There are 3 nested groupings, the coarsest first. Each group lies inside one group of the grouping before and may be the whole of it. The rows also spread widely along 8 directions, which tell nothing about the answers.
Some rows, each with its group in each grouping after it:
[  9  21  26 -15  -9  -1   0  -4 -16   0  21  -5  26   9   4  48   9 -13
   5  -2 -20  15   4  27  23  -2 -37  41  -7  11   9  30 -16  26   8 -31
  28  18]
q238 limog q556
[-37  -7  -6 -20   1 -17  -1 -44  17 -24  -5 -10  -1 -32  24 -37 -17 -16
   2  19 -18  -7 -22  -9  -4 -12  17  17 -16 -25 -58  10  23 -27   4  -7
  -4   7]
q689 tas q555
[ -3  -6  25  19   3 -25  14  33  17 -17 -19  18 -16  -1  15 -16 -12  15
  13 -13  -2  15  -2  13  14  -9 -22  -5  29   5  27 -24 -10 -34  -6   2
  -3   5]
q689 tas q249
[ -8 -19 -24  15  -3   5   1   3  13   8  -9 -27 -17   7  -1 -40 -11   8
 -11  -7  17 -10   4 -27 -19  -1  25 -23  14 -15  -1 -12   6 -12 -15  -5
 -24  -1]
q238 zoka q117
[  8 -16 -14 -17   3  -8  17 -14  21 -17  -2  32  -4  10  -3  -1  -2  -4
  -2  13 -20  -8 -25   7  -8 -16  19 -10 -25  -4 -17  -9  24 -30  10  17
   2 -19]
q245 dar q639
[ 13   3   1 -14  33  -5  22 -15  -4   6 -21 -19 -25   8 -17   2  15  -7
 -19   2  25   1   6 -22 -34 -11  13 -32  10  18 -12 -11  16 -12   8  36
  -1 -25]
q245 Zif q29
[ 20  15  -2  20 -10 -11 -15  22   7  25   9  25   5   2 -24  28   6  16
  11  -3  -8  -8   0  19   6   1  -7  -4 -10  14   7   2 -25   8  13 -13
  -4   4]
q245 dar q681
[ 33  -7 -25  10  -6  46 -19 -12   5  15   2  15  -4   8 -39  11  24  33
  -6 -10  20   8  30 -19  -6  20  16  -9  -5   2  25 -25 -21  22  -5   3
   3 -25]
q245 Zif q984
[ -9  -8  19  -2   9 -34   8  10  -8  -9 -18  -6 -23 -20  10 -23   5   9
   3 -30  24  27  -1 -37 -11   5 -14 -25  45   6 -12 -24 -20  -8  -8  17
  -3  -4]
q245 Zif q428
[-35  38  34  14  11 -31   7   4  -4  -4  -1 -28 -11 -41  18 -12  -7  -7
  11   9  -3  -4  -2  15  11 -11 -32  18  14   6 -33  21  -8 -30   6 -13
  -3  37]
q689 Gov q10
[ 12 -15  10  -5 -33  17 -12 -13 -15   1  -2  11   6 -17  -8   2  17  27
   9 -27  19  41  30 -25  13  37 -23  12  31  -5  19 -19 -54  37 -23 -17
  13  -5]
q238 zoka q426
[  1  -3  -1  -8 -11  51 -13 -36  25  -6  36   0  15 -28 -10 -26  12   7
   4  27  -8  -1  29   2  25   3   1  39 -18 -30  -2   2  -9  -4 -21 -36
   6   9]
q238 Sul q843
[ 17   9   3 -34 -10  10   0 -45 -21  -5   0  26  28   6  -9  58  19 -12
  -3  12 -18  16   3  22   3  12 -17  29 -22  10  -4  18  -7  37  16   9
  39 -23]
q689 tas q230
[  3 -11  -3  -4 -19  40 -20 -40  19 -14  13  16  10 -25 -10 -12   7  19
  11  10  -9  12  22   0  25  10  -3  33 -12 -26  -1 -17 -16   3 -13 -18
  15  -1]
q689 tas q555
[-18   1 -25  13   2   2  -4  -7  14   1 -13 -14 -15 -14   1 -36  -8   4
  -5   4   5 -14   1 -18 -13   5  21 -18  -6 -12 -20  -4   9 -16   1   8
 -16   0]
q689 Gov q10
[ -2  -2 -19 -20  -9   8  -3 -38  13 -15   9  18  25  12   8  22  -8 -16
  -5  26 -38 -11 -16  32  -1 -10  17  28 -40  -8 -12  19  33   2  14  -7
  22 -11]
q689 tas q249
[  1  -6 -14  23 -24   9 -29  17  38   4  29  35   9 -27  -6 -18  -9  32
  20   9 -29 -21  -9  15  29   0   7  25 -35 -20  -9  -8 -25 -14   7 -36
  -4  16]
q245 Zif q29
[-33  -6   8 -11 -16 -41 -10 -21  -9 -18   1  -7  -4 -42  19 -25  -1  -7
  10 -21  -3  27 -13 -28   0   9  -9  10  23 -21 -60   7 -14   7  -7 -14
   1  20]
q245 dar q681
[  3  -2 -16  15  -9 -23  -7  26  -5   4 -26  -8  -1  21   9  17 -14  13
  -5 -23  -2   3  -8   3 -19   7   6 -19  16  13  20   4   0  21   4   4
  -3  -8]
q689 tas q249
[-21  18  39 -17  26 -19  12 -33 -10 -13   1 -27 -21 -43   1 -14  15 -15
   4   5  16  24   9 -17  -3  -7 -22   9  26   4 -48   2  -5 -20   2   4
   6  10]
q245 Zif q984
[ 33  10  -3 -20   5  33  -4 -34  13   9  14  46   6 -12 -43  23  25  13
   4  29  -6  -2   9   5  12   7   2  14 -37   7  -7 -18 -23   0  14  10
  19 -26]
q245 Zif q984
[-28  15  13   5  -4 -32  -7   1  -6  -7 -11 -18   4 -20  24  -1 -13  -5
   7   0 -10   3 -11   8   0  -2 -11  11  12  -1 -23  20  -1  -2  10 -15
  -1  19]
q689 tas q249
[ -1  -6  -3  -2  -9 -16  12  28  23 -11  17  15  15  10  18   0 -24  -1
   5   9 -37 -14 -23  26   4 -18  -1  12 -15  -8  17  17  14 -21   2 -29
  -4  11]
q238 Sul q843
[ -2   2 -10  29 -14  17 -32   7  21  12  21   5  -2 -19 -19 -18   2  32
  11  -2  -3 -10  12   2  19   4   9   8 -11 -19  -7  -6 -23  -5  -1 -32
 -13  20]
q245 dar q639
[-17   4 -23   7  16  -4  -5 -11   7   6  -1 -39 -17   5 -10 -13  -2 -11
 -14   1   5 -17  -1  -7 -26 -17  26 -16  -1  -4 -30  16  34 -12   1  -5
 -19   8]
q245 dar q681
[-17  16   1  20  25  -5   1  22  29   4  18  -6 -15 -15   0 -21 -18   5
   4  20 -17 -35 -12  21   0 -35  14   5 -20   0 -19   8  17 -50  17 -26
 -22  19]
q245 Zif q984
[ 32  33   8  16  -6   4  -9  35  -6  37  17   3  21  14 -22  50   5  15
   2   6 -12 -19  11  35   8   6 -27  14 -15  21  40  32 -26  24  11 -31
   6  12]
q238 Sul q843

New rows. What belongs after each?
[-21   3   0   5 -35   1 -36 -19 -15  -3   2 -23  12 -34   9  -8   3  19
  11 -25   6  25  19 -16  11  26 -14  29  16 -20 -17   8 -32  38 -12 -33
  12  20]
q689 tas q555
[-33 -12   6   0 -10 -26   4   3  -1 -34  -3 -35   1   9  45  -9 -23  -4
   5 -31 -13  20 -14   8  -3 -17  -5  19  29 -10  -5  10  31  -5 -12 -23
   3  26]
q689 tas q555
[ -2 -17  -4 -20  12  10  11 -26  27 -27   9  27  -8 -16  -4 -24  -1   1
   1  18 -16  -1 -13  -1   2 -15  19   9 -18 -11 -25 -21  16 -36   5   4
   1 -15]
q245 Zif q984
[ 29   0 -26 -28 -21  31  -8 -36  -8  10   9   8  24  11 -24  25  17   3
 -14   4  -2   7  17 -11  -9  25  12   6 -22  -5  10  13 -11  46  -1  -2
  18 -25]
q238 Sul q843
[  5  -5  -5 -32  11 -26  15 -38   8  -3 -41  46 -13 -30 -12 -17   7  -9
  -1  28   2   3 -20 -25 -14  19  16 -27 -18   1 -40 -25 -13 -21  19  52
   0 -44]
q689 tas q249
[  3  10 -23  16 -28  29 -32 -12 -13  10   1 -13  12  -2 -10  13  14  24
  -4 -21  13  12  30 -10   0  34  -4   8   4  -4  12   3 -24  49  -8 -14
  10   2]
q689 Gov q10
[  1   3 -37  -7  -3  -2 -12 -27   4  16 -21  10   3  -3 -15   3  -2   2
  -9  16  -5 -18 -11 -13 -23  14  32 -17 -32  -3 -23   5   1  14  20  18
  -4 -27]
q689 tas q249
[-10  24  25  31  20 -15  -5  32  -4  15  -2 -31 -23 -15  -6  -2   2  20
   4 -20  22   3  15  -2  -6  -6 -21 -10  32  19   3  -2 -16 -10   1 -16
 -12  21]
q245 Zif q984
[ -6 -15 -28  -3 -11  -9  -8  -8   5   0 -23  21   1  -1  -3  -4  -8   7
  -5  -7  -1  -4  -7 -11 -13  16  19 -17  -7  -3  -6  -4  -6  11   7  12
  -9 -17]
q689 tas q230
[-34 -17  11 -15  -2 -18   9 -24  -4 -22 -11 -36 -15 -26  24 -48  -8 -12
  -1 -11  13  23   5 -38 -12   2   2   0  37 -19 -35  -3   1 -14 -20  -9
  -9  16]
q238 zoka q426
[ 10  -5   2 -29   4 -41  24 -16 -27  -8 -47  -4  -6  17   4  28   4 -14
 -12 -20  13  25 -11 -20 -38  12  -4 -30  20  23  -5  -6   3  21   9  42
  15 -32]
q689 tas q555
[-11   1  29 -39   7 -15  26 -48 -16 -20  -5 -12  -2 -17  13   3   7 -32
  -3  15  -3  22  -4  -8  -2  -4 -20  19  14   5 -35  12   3  -7   0   2
  21  -1]
q238 zoka q426
[ -3   0 -24  -6 -11  -6  -8  -4   2  17  -5   4   4  -4  -6  -5  -4  -3
  -4   3  -5 -16  -9 -21  -8  17  20 -12 -22  -4 -20   5 -19  14  13  -2
 -14  -7]
q238 limog q556
[ -5 -11  16 -32  -8 -38  27 -10 -21 -19 -17   3   2   2  20  10  -2 -19
  -2 -13  -4  29 -13 -12 -12   5 -17   1  21  10  -9   6  -7   7  -2   3
  15  -3]
q238 zoka q426
[ -5 -10   7  21 -13 -26   2  38  -8   1 -12 -16 -10   2  14 -12 -12  16
   6 -37  12  15   1 -12  -6   7 -17 -16  42   8  19  -3 -22   4 -10 -18
 -14  15]
q238 zoka q426
[ 21   2  24  -4  14  -7  20  11  -5 -10   2   7  -6  35  -7  41  10  -4
   0 -15  -5  21   1  30  -2 -21 -28   6  18  20  28  -1  16  -7  -1   2
  20   2]
q245 dar q681
[ 17  -5  -3  -2  -6  21  -3  -9   2 -11  -4   6  11  26  -5  32   5   6
  -6  -3  -8  14  12  23   2  -4  -5  14  -4   5  32  -2  14  18  -1  -4
  21 -10]
q689 tas q249
[-15  -4  11   5  -1 -30  11  26  25 -22  12  20  -8   3  19  -9 -19   2
  14   4 -33  -8 -28  30  10 -32  -6  12  -7  -3  -7   5  21 -47   4 -20
  -8  20]
q245 dar q639
[ 40   9  11 -25  -4  23  13 -13   1   3  15  34  26  27 -22  52  17 -10
  -1  23 -20   0   4  29  20  -3 -16  26 -33  15  29   6 -11  14  12  -1
  30 -17]
q238 limog q556
[-16   8 -10   2   7   9 -17 -22 -19   4   9 -58  -4   8  -6  15   6 -10
 -15 -17  12   8  16  -2 -23  -9   9   8  14  -3 -20  32  30  26  -5 -20
   4  18]
q245 dar q681
[ 24  -9 -22   9 -11   0  -1  16  21  21  -8  43  -4   1 -22  -8  -9  19
  -1  11  -7 -23 -11  -6  -3  16  19 -27 -24   3  11 -18 -32  -9  11   5
 -18 -22]
q238 zoka q426
[ -6   1  13 -20  32 -13  38  -4  24 -15   1  -4 -13  -1  11 -22 -12 -26
  -6  34 -15 -19 -15  16  -9 -36   3  -2 -15  -4 -10  10  37 -61   4   7
 -10   0]
q238 Sul q843
[-15 -13 -48   0 -29  30 -36 -34   0  -2   5  -8  25   2   1   2  -4  11
  -6  -5 -14  -7   7  -3  -7  16  30  21 -24 -24 -15  16   7  40  -3 -21
   4  -4]
q689 tas q230
[ 18   7 -23  31   9  16 -15  22  23  35  -2  10 -19  -8 -34 -11   5  33
  -3   4  16 -31  14 -10  -8   7  24 -30 -16   6   7 -21 -23  -7  11   4
 -22 -13]
q245 Zif q29
[  2   0   8 -20  22 -20  34 -14 -17   0 -29 -25 -20  16  -3   6   3 -24
 -16   2  18   5  -2 -18 -32  -6   5 -28  15  19  -6  -1  14 -13   5  26
  -3 -20]
q238 zoka q426
[ -5  11  31   7   4  26  -9 -22  -4  -4  23 -31  -8 -16  -8   0  23   9
   5  -3  15  25  36   7  17  -8 -27  30  20  -8  -1  -3  -3  -9 -15 -24
  10  21]
q245 dar q639
[ 24 -31   1  -6  -6  40  -4 -24   0 -19   3  -1  -8   9 -14   1  24  24
  -5 -23  22  42  35 -22   6  10  -4   3  22  -7  29 -38  -7  20 -24   6
  25 -18]
q245 Zif q29
[-15   0  -3  -2  12 -20   4  -8 -24  -3 -32 -36 -11   7   8   2  -1  -9
 -12 -22  19  14   5 -17 -30   6  -2 -16  31   7 -10  11  10  15  -1  14
  -2  -4]
q689 tas q230
[ -7  10 -12 -12  13 -25   0 -10   2   9 -11  -2  -7 -13  -2   0  -3 -11
  -9  13  -2 -16 -23 -10 -28  -6  19 -18 -15   8 -39   8   4  -7  23  14
  -8 -14]
q245 Zif q428
[ 13  -7  -4  21  14   4   7  28  -6  -4 -11 -38 -16  38   0  15   5  11
 -14 -38  20  12  15  -4 -24 -16  -2 -19  33  19  39  -9  22  11  -8   1
   2   0]
q245 Zif q29
[ 24 -14 -58  -1 -37  11 -30  -7  12  12 -11  41  27  22 -13  32  -6  22
  -7  -1 -25 -15 -16   4 -13  28  39  -7 -46  -5  12   0  -7  43  16   2
   8 -31]
q689 tas q249
[  6   2  19  -8 -16  10  -1 -28  -8 -17  -6  24   4 -35   0  -1  21  16
  14  -4   6  36  22  -9  27  25 -32  21  11  -8  -2 -18 -38  11 -13   5
  23  -2]
q689 Gov q10
[ 14 -16 -31  -2  -9  41 -17 -37  18   5  -7  15  -4  -5 -28 -15  12  21
  -7   8  14  -4  21 -17  -2  20  27  -7 -21 -17   0 -30  -9   7  -8  13
  -1 -30]
q689 tas q555
[ 17  15  10   8  34   0  16  -4  28  17 -21  22 -24 -11 -28 -11   1   6
   0  35   6 -28   1  10  -3 -10   6 -21 -22  15  -3 -22  -5 -53  17  26
 -16 -24]
q689 tas q555
[ 20  11  29  17   3  29 -10   5   1   3  20  -7 -10 -12 -21   8  21  27
   6 -11  16  20  37   4  25   1 -31  20  19   7  26 -18 -30   3 -10 -16
  16  13]
q245 Zif q29
[ 36   1   1  -9  31  22  24  -1  20  -4   9  24  -2  34 -19  28   3  -1
  -9  26 -18 -19  -8  37  -5 -37   8   2 -27  20  31  -9  34 -32  18  14
  12 -22]
q245 Zif q428
[  6  20   7   4  -1  24 -16  -8 -18   1  25 -30  18  18  -6  49  14  10
  -3 -16  -5  14  19  28   2 -11 -21  37   4  13  22  23   8  37   2 -35
  25  14]
q245 Zif q984
[ 43 -22 -22 -25 -23  33   3 -19  17   1   1  63  16  15 -28  13  16  13
  -2   8 -10   6   5  -9  13  22  14   1 -38  -4  22 -28 -27  13  -1  13
  18 -38]
q238 limog q556
[-23   1 -35  -7 -20 -41 -15  -2  13   7 -15  27  18 -10  15   3 -26  -7
   1  14 -37 -29 -45   7 -17   4  31  -6 -37  -5 -42  27   9   5  30  -3
  -9  -4]
q689 tas q249
[-14   9  14  -8  25 -21  20 -11 -17 -14 -23 -34  -8  17  14  18  -3 -27
 -13  -8   4   9  -1   8 -25 -16 -11  -3  24  18  -3  18  32  -4   5  14
   5   1]
q689 tas q230
[-26  32  44  19   5 -29   8  18 -10 -10  -1 -31  -7 -30  25  -8  -7  -2
  17  -7  -2  14   9  21  21 -11 -47  24  27   8  -9  15 -10 -25   0 -26
   1  42]
q689 Gov q10
[ 29 -17   7  12 -20   7   7  27  10   1  -4  30  -3  14  -5   6   2  26
   8 -21   6  17  12   1  16  14 -17  -6  22   3  48 -30 -36   2 -13 -10
   1  -7]
q238 zoka q426
[ 17 -32 -27 -21  -5  39  -1 -35  24 -20   6  41  -4  -2 -19 -17  11  14
  -5   6  -2  12   3 -19  -1   6  27  -2 -18 -15  -4 -36   2  -9  -7  13
   8 -32]
q245 Zif q984
[-17  16   3  -3   9  -8  -7 -31 -35   9 -27 -60  -9  -7   0  12  15 -11
 -15 -14  29  21  24 -22 -27  13  -7  -5  34   6 -22  18   5  34   1   8
  10  -3]
q689 tas q249
[ -1 -22 -25  23   1 -34   2  52  15  -4 -11   0  -8  35  20  -8 -30  13
  -4 -36  -7 -11 -31  -1 -30 -18  25 -34  15   6  25  -9  21 -10   7  -1
 -17   0]
q245 Zif q428
[-21  -4  30  -2 -20 -47   6  26  -7 -29  10   4   8  -1  35  19 -15  -6
  17 -36 -25  34 -22  21  13 -17 -37  22  31   0  -7  15   0  -3  -7 -30
  11  34]
q245 dar q681
[-15   9  -5   4   9 -44  10  33  -3   9 -14 -22 -10  13  18  -5 -21 -16
  -3 -11  -8 -18 -25  -3 -21 -10   9 -24   1  12 -13  18   8 -13  14  -6
 -20  15]
q238 limog q556
[ 43  -6  -8  -9   1  13  -1 -13  10  16  -6  58  -7  -4 -47  20  24  15
   2  10   7   4   6  -5   5  18   6 -17 -20   5   7 -28 -32   1   7  24
   7 -36]
q245 dar q681
[ 32   2  -1  21  -3 -15   2  43  13  17  -8  40 -14  13 -25  17   3  28
   7 -11   3  -6  -5  10   1   0  -4 -27   2  17  34 -23 -23 -14  11   9
  -8 -10]
q245 dar q639
[-25  28 -21   2  26 -13  -3 -14  11  17  -7 -21  -3  -6   0   2 -13 -22
 -10  39 -21 -52 -18  21 -22 -22  25   1 -41   6 -45  39  32 -22  33  -3
 -23   4]
q689 tas q230
[ 38  -8   3  21 -16   0  -2  42   6   2 -11  39   5  36 -11  42  -2  35
  10 -28  -3  11   7  26  11   6 -20  -5  10  18  70 -26 -22  12  -1  -1
  17 -13]
q689 tas q555
[ -6  12   9  40  15 -19  -9  41  14  22  -5 -19 -32  -2 -12 -21  -3  21
   3 -13  18 -17  10  -2  -8 -12   0 -27  20   9   0  -8 -10 -28   4  -8
 -30  17]
q245 dar q639
[ 30   7   7   2 -13   2  -1  11  22  -1   2  64  16   6 -10  37  -4  14
  12  18 -36 -10 -10  45  27  -2 -17  19 -34  10  29  -7 -18 -11  18  -3
  19 -16]
q689 tas q249
[-24  13   1   5  20  -2  -9 -29 -15  10  -6 -64 -25 -19  -9 -19  14  -9
 -13 -13  33  13  25 -29 -25   2   7 -12  29  -8 -41  13  11   7 -10  -2
 -12  10]
q245 dar q681
[  3  10   8  -5 -16  -5 -16  -4 -26   2   9 -22  10  -7   0  33  14   8
  -1 -29   7  26  12  -6  -4  12 -21  19  21   7  -5  13 -21  50   3 -20
  22  10]
q245 Zif q29
[ -3 -23 -32   2   0  -9   4   7  37 -10   6  28  -3  15  -1 -16 -18  -5
  -1  11 -25 -26 -31  12 -11 -25  38 -14 -25 -12 -14  -2  34 -33   7  -3
 -14  -6]
q245 dar q681
[-11   5  -5  32  25  15 -11   3  -1  10 -23 -46 -30   2 -12 -26   4  14
 -11 -11  36  -4  32 -17 -18   2   9 -24  29  -1   9 -11   3  -9 -10   8
 -24   4]
q689 tas q230
[  5  -9 -31  20  13 -16  11  29  36   7 -27  27 -16  23  -2 -12 -26   8
  -8  14 -13 -39 -25  16 -20 -16  37 -35 -27   7  11 -14  25 -36  21  21
 -25 -21]
q689 tas q249
[ 25  -1  10 -25  -6  25  17 -35 -23 -20  -7   5   9  18  -5  42  23  -6
 -10  -4   4  35  22  12   2   8 -26  18   6  11  23  -5   4  24  -8  20
  44 -18]
q689 Gov q10
[ -9 -23 -15  -7 -12   0  -3  -6  35 -26  18  35   3  -1   7 -15 -15   0
  11   6 -32  -5 -23  14   9 -18  18  17 -20 -25 -18  -5  20 -24  -6 -20
   0   6]
q245 dar q681
[ 17  10   8  -1   4 -13   5   8   0  10  -8  12  -7 -14 -15  15  10   9
   2   1   3  -2  -2  -2  -5   1  -5 -10  -7  14  -8  -6 -21   2  15   8
   2  -9]
q245 Zif q29
[-17  12  13 -13  21   1  20 -32  -7 -16 -15 -27 -19 -18   5 -17   9 -19
  -7  14   9   8  11  -5  -9  -6  -8   1  10   1 -26   2  17 -22  -1  18
   3   0]
q689 Gov q10
[  6  30  -4   4   1 -26   3  28  -1  24  12  -3  12   5  -2  25  -9  -8
  -3  19 -19 -35 -16  28 -10  -8   1   3 -29  14  -1  42  -1   1  23 -22
  -6   9]
q238 Sul q843
[ -2  -6 -33 -15   3 -12   7 -28 -10  -4 -27 -25   0  26   2  15  -7 -18
 -21 -10   5  -1  -9 -12 -45   0  26 -24  -1   5 -12  10  35  18   9  22
   0 -24]
q689 tas q555
[-38   8  -2  28  -1 -26  -3  27   0 -15  -5 -44  -8  -6  38 -27 -26   1
   3 -22  -7  -1  -7   6  -7 -12  -8   0  25  -8  -8  17  19 -16  -9 -23
 -15  40]
q689 Gov q10
[-15   3 -22 -19  -4 -24  -7 -24 -14   6  -7 -18   1 -10   4   3   0  -8
 -10  -6  -1  -4 -20 -24 -32   5  25 -11  -4   2 -44  19   9  25  18   7
   2 -10]
q245 Zif q428
[ 14 -10 -12  -5 -20  -5   2  -4  -9   8 -14   7   2  12  -6  15   3   7
  -8 -16   4  10   0 -16 -14  21   3 -15   5   7  10  -2 -20  27   2   0
   2 -14]
q238 zoka q426
[-44  15  15  37  11 -11 -19  28  16  -3  20 -60 -16 -25  24 -39 -21  12
  11 -13   0 -15   3   5   3 -30  -3  16  27 -10 -21  16  13 -28  -7 -49
 -24  50]
q245 Zif q428
[ -4 -31 -44 -13  -8  27  -8 -44  22 -13  -9  11  -2   3  -5 -26  -5   2
 -10  10  -6  -6  -2 -20 -15   3  45  -5 -26 -25 -18 -19  27  -4  -4  14
  -3 -26]
q689 tas q555
[ -5  -1 -18  -7 -18 -29   0  -1 -17  13 -11 -15   7  14   4  13  -5  -4
  -9 -10  -3   0 -16 -16 -30  13   8 -11   7   5 -13  22  -7  27   5  -3
  -4   0]
q238 zoka q117
[ 15  11  30  -8 -11  -6   2  -3 -31 -11  -8   5  17  12  -2  56  14   4
   4 -21  -1  35  15  23  11  11 -44  23  21  25  28  11 -24  37   2  -6
  34  -2]
q689 tas q230
[  2   4  27   0   1  34   3  -3  10 -16  32 -12  14   6   3   7   5  -3
  10   6 -16  10  23  26  37 -21 -27  47  -1  -6  22   4   3 -12 -13 -40
  17  27]
q238 limog q556
[  2 -14   4   7 -17  33  -3  -2  33 -11  29  25   8  -5   2 -16 -10  16
  13  15 -25  -8   8  27  31 -12  -3  32 -18 -19  21 -10  -8 -26 -10 -43
  -1  12]
q238 zoka q426
[ 26  22   9  25  15  34 -11  -2   4  22  -7 -11 -10  10 -32  16  15  26
  -2   3  21  -6  39  15   9  -2 -12   3   0  16  33 -14 -14   0   2  -3
   3 -10]
q689 tas q555
[ -3  20  15  13  23   0  11   0  28   2   5  10  -9  -8  -7  -5 -13  -2
   9  36 -17 -32  -7  34  13 -31  -3  14 -30   5  -6   4  13 -54  19  -8
  -6   6]
q689 tas q555
[ -1 -25  -1   7  -1  -6  25  18  17 -16  -4  -4 -12  24  11 -18 -14   0
  -2  -7  -3   3 -13   2  -5 -17   3 -10  19  -6  24 -15  15 -25 -15  -7
  -9   2]
q238 zoka q117
[-18  -2  30  -4  24 -24  27  -2   1 -30 -24 -16 -21  -1  23 -17 -10 -15
   0  -1   4  20  -1   9  -3 -21 -19  -1  31   5  -2  -8  26 -39  -6  12
   4   1]
q689 tas q249
